The first 7 rows are patterns. Each new row is the sum of 2 different patterns, raised or lowered, with some noise. Before adding, each is slid sideways (what falls off one end comes back at the other) and multiplied by a number that may be negative. Names go in the order of the patterns.
In the rows, 128 means zero.
Known rows, each followed by the names of its patterns:
[116 134 101 109 135 138  94 129 127 127  77 114 116 105 158 123 130 104
 142 125 121 106 140  77  97 174 130 139 154  84  93 132 135  95 139 156
 133 138 127 127 132 136 147 136] : nidug
[148 124 120  95 134 131 154 136 118 122 151  90  80 132 128 117 135 151
 129  99 129 111 125 149 127 114 147 134 121 127 113 128 121 179 142 110
 113 137 111 113 128 133 106 112] : muz
[129 152  95 129 136 150 129 128 176 109 167 121 137  85 138 126 128 127
 121 124 152 127  94 102 133 131 123 126 113 117 137 120 129 130 122 127
 147  89 128 105 132 129 120 129] : faf
[138 111 128 155  91 130 147  99 125 119 129 137 125 141 118  89 128 116
 127  77 150 146 124 114 126 117 147 127 147 179  88 115 133 145 138 148
 157 128 179 153 179 130 179 124] : kema
[125 141 103  99 126 150 124 179 165 126  77  89 125 106 159 123 140 128
 131 124 135 135 143 130 104 160 141 119 162 124 157 109 135 127 151 124
 138 145 154 155 120 144 133 106] : vil
[128 130 158 128 166 115 125 123 157 111 147 178 135 122 129 136 144 102
 116 120 136 110 149 138 153 135 138 170 116 130 155 113 122 133 134 121
 110 107 103 127 167 112 130 126] : tugaf
[126 131 161 127 109 129 146 132 132 126 130 128 125 128 146 131 162 136
  91 116 129 134 137 126 109  77  77 128  90 114 106 112 115 137 151 130
 142 132 122 124 179 140 121 114] : rem

New rows. What belongs after each?
[180 146 162 176 130 142 144 125 136 136 153 157 104 146 145 130 149 133
 119 114 178 157 130 134 146 140 158 144 164 180 104 137 125 154 184 169
 164 140 174 167 197 187 218 141] : kema rem
[151 159 113 130 167 114 113 128 156 130 166 135 139 126 140 110 145 127
 147 177 136 132  90 124 159 127 116 136 148 118 142 156 163 119 140 166
 149 128 147  99 119 140 138 107] : muz tugaf
[172 137 132 147 174 169 233 225 155 152 138 172 153 189 144 148 157 147
 151 167 165 131 147 144 192 166 149 155 156 191 140 148 156 174 154 163
 171 178 176 139 167 136 131 184] : vil rem
[ 74 155 125 136 112 135 138 125  94 140 167 130 120 127 151 119 133 110
 108 136 124 102 157 160 103 157 127 139  97 120 155 121 135 101 137 124
 123  85 116 129  77 151  83 133] : muz faf
[117 122 161 121 187 141 151  96 121 115 123 131 143  92 112 130  79 154
 107 130 118 145 119  93 120 107  71  39 132  84 121 125 167 127  73 160
 109 109 172 128 126 145 126 126] : muz kema
[124 120 126 134 121 126 107  86 134 114 120 134 129 120 123 155 108 110
 129 141 142 121 156  92 146 124 132  77 154 151 122 125 123 116 128 123
 115 105 138 129 111 121 120 104] : muz faf
[142 147 114 186 175 136 125 153 133 140 148 153 137 138 147 142 112 120
 186 162 165 150 135 145 180 167 158 150 184 152 173 177 160 121 128 136
 135 160 152 142 119 143 149 161] : muz rem
[142 133 125 168 191 150 143  93 130 130 181 115 113 134 164 124 175 154
  91 122 114 105 184 159 156 131 122 108 108 129 128 128 112  78  71 113
  91 126 102 136 134 132 140 159] : nidug rem
[102  77 130 125 128 110  96 132 130 119  80 108  74 100  76 144 112 147
 125  84 153 127  87 140 124 126 130 113 127  73 118 164 130 121 135 170
 102 101 142 145 105 132 111 148] : muz kema
[143  93 137 164 129 103  90 152 138  80 132  95 149  75 139 122 163 112
 130 167 127 139 128 109 111  95 112 116  70  65  84 129 145 145 149 109
  63  74 134  90 178  93 119 106] : vil tugaf
[124  74 127  91 147 122 122 101 121 111 119  98 120 148 109 115 173 130
 116 155 194 140 116 146  57  94 125 195 153 131 152 115 123 154 148  93
 129 110 101 141 151 152  92 138] : nidug vil
[138  99 126  80 104 111 119 104 118 115 125 138  73 118  92  86 102 111
  83  82 118 105 101 152 153 104  63  99  88 112 129 103  85 110 105 101
 109 107 118 123  83 111  98  99] : faf vil
[143 138 104 153 163 106 179 118 153  83 137 124 144 121 128 136 159 144
  97 122 132 111 123 134  94  96 127 137 118 167 151 123  99  67 124  88
 150 117 130 122 128 136 110 129] : faf vil
[109 102 127  87 104  66  62 149 137 105  84  93 101  57  78  61  85  55
 110  71 113  79 126  96  76 156 106  84 147 117 113 105  92 111  92 147
 151 101 108 115 147  75  91 112] : muz kema
[186 125 136 182  95 155  97 191 118 179 140 196 164 133 187 151 162 192
 174 207 177 154 198 186 185 194 180 145 146 228 194 192 183 207 150 188
 145 175 154 130 209 181 158 155] : kema vil
[114 126 136 131 131  99 115 110 116 108 116 124 113 136 119  94  85 110
 125  99 115  81  78  65 113  66 105  91  89  87 107 141 106 120 132 112
 104 176 142 110  88 116  91 124] : vil rem
[ 93 118 109  99  84 106 142 119 114  96 126 115  80 126 159  91 104 110
 149 135 140 132 135 136 129 135 116 143  85 136 105 100 148 101 118 129
 106 131 129 139 127  90 141 111] : kema tugaf
[131 169 156 149 122 159 165 115 142 141 128 139 178 156 135 128 160 122
 106 144 141 126  99 172 148 135 108 147 138 174 152 144 171 141 105 106
 155 151 147 166 164 174 133 176] : muz kema
[134 139 129 133 133 127 130 146 119 132 140 142 104 118 135 140 154 112
 119 102 111 129 106 154 104 145 114 145 119 140 140 135 127 125 168 152
 128  99 112 135 159 128 117 125] : faf rem
[140 181 157 162 131 112 139 116 145 174 145 103 132 181 138 128 138 117
 143 167 127 125 119 102 170 148 136 130 134 107 119 111  97 156 114 135
  96 134 133 168 189 166 162 174] : kema rem
[ 98 102 160 133 144 143  80 135 138 120 138 125 169 113 140 123 150 125
 139 151 156 142 125 122 122 113 130 118 103  97 122 115 112 168 145 142
  81  91 112 114 150 116 124 134] : nidug vil
[131 124 101  99 130 113 142 119 112  75  88 123  86 103  94 121 107 130
 156 123 128 142 139 125 150 137  91  95 120 153 170 127 123 106 139 121
 130 123 129 121 117 117 136 140] : vil rem
[136 144 113 131 191 153 152 175 154 151 194 220 193 139 192 125 144 169
 209 182 144 178 125 160 150 161 121 153 158 161 147 155 156 132 160 166
 114 157 129 176 149 159 143 160] : vil rem
[100 121 147 114 123 130 116 103 102 136 137 128 148 129 119 123 142 120
 129 126 179 135 137 115  90 138 130 142 121 138 128 142 125 183 140  84
 127 131  94 161 144 116 124 158] : nidug muz
[143 136 159 174 130 125 171 192 133 173 168 173 145 162 213 140 165 181
 128 150 166 148 146 140 133 137 149 192 103 148 165 163 150 192 161 190
 139 165 159 163 138 174 219 156] : muz tugaf
[157 134 130 166 130 145 113 161 173 135 139 154 142  97 166 149 163 166
 119  97 145 131  77 184 173 144 136 133 122 120 148 115 130  91 145  81
 130 139 161 114 121 172 139  84] : nidug kema
[117 133 133 116 118 161 134 155 140 161 112 130 111 111 135 138 110 135
 131  95 142 138 117 115 136 116 104 142  99 107  94 121  98 127 151 151
 119 102 162 117 107 149 134 124] : muz kema
[114 113 126  99 111 145 117  93 100 108  92 118 145 101 115 109 113 130
 141 140 151  75 105 112 144 106 129 140  82  72 115  93 117  78  94  99
 127 118 135 133 137 119 119 187] : tugaf rem
[161 164 159 163 112 129 166 168 141 156 134 164 157 150 147 149 130 160
 122 148 151 134 108 165 138  82 144 153 149 106 125 159 140 174 139 165
 113 150 124 139 127 122 122 125] : nidug tugaf
[138 154 123 160 131 158 180 147 150 139 128 156 123 134 111 161 146 154
 144 161 143 163 170 149 177 137 128 144 158 155 152 150 131 160 159 198
 138 176 142 151 137 164 164 149] : kema tugaf
[150 151 182 133 143 153 132 158 125 141 147 104 132 102 159 169 134 129
 146 140 134 150 125 181 123 142 158 174 123 178 206 151 125 150 114 132
 127 173 166 153 150 139 159 156] : vil tugaf
[ 87 100 111 134 116 136 154  76 110 118 136 125 132 140 132 139 138 146
 123 163 111 128 103 133 125  88 126 145  95 115 137 108 145 112 132  87
  90 118 108 116  74 133 147 115] : faf kema
[151 161 104 149 115 159 180 140 156 148 211  99 130 156 177 148 156 172
 130 163  98 187 121 150 129 138 128 115 142 126 130  74 122 114 154 135
 156 134 114 186 137 133 174 145] : faf kema
[132 148 217 184 136 184 113 150 140 158 106 108 128 133 113 173 158  39
 114 122 116 166 152  89 121 175 116  86 120 113 128 127 125 123 108 101
 135  89 142 182 133 119 149 116] : nidug rem
[ 83 176 178 133  78  81 155 126 172 122 162 117 128 106 134 134 109 146
 108 140 161 133 160 122 171 133 161 159 161  94 157 151 163 161 129 119
 137  77 145 151 113  80 151 136] : vil tugaf
[ 99  82  93 110  51  89  66 124  59 102  79 106 110  84 115 125 115 121
 104 116  96  82 104 109 111 142 105 101 103 147  74  85 108 112 112 111
  93  73  79  74 142 105 107  99] : muz kema
[129 136 118 117 127 117 146 151 126 141 168 141 116 136  91 114 129 203
 171 124 137 123 122 115 133 136 121 118 146 121 126 122 118 130 162 118
 130 111 164 100  98 124 136 120] : muz vil
[141  98  52  67 119 129 181 100 152 120 130 115 124 104  98 107  72 134
 121 102  89  90 141 101 111 101  97 105 132 120 109 129  97 122 107  83
 103 115  65  76  75 119 139 165] : vil rem
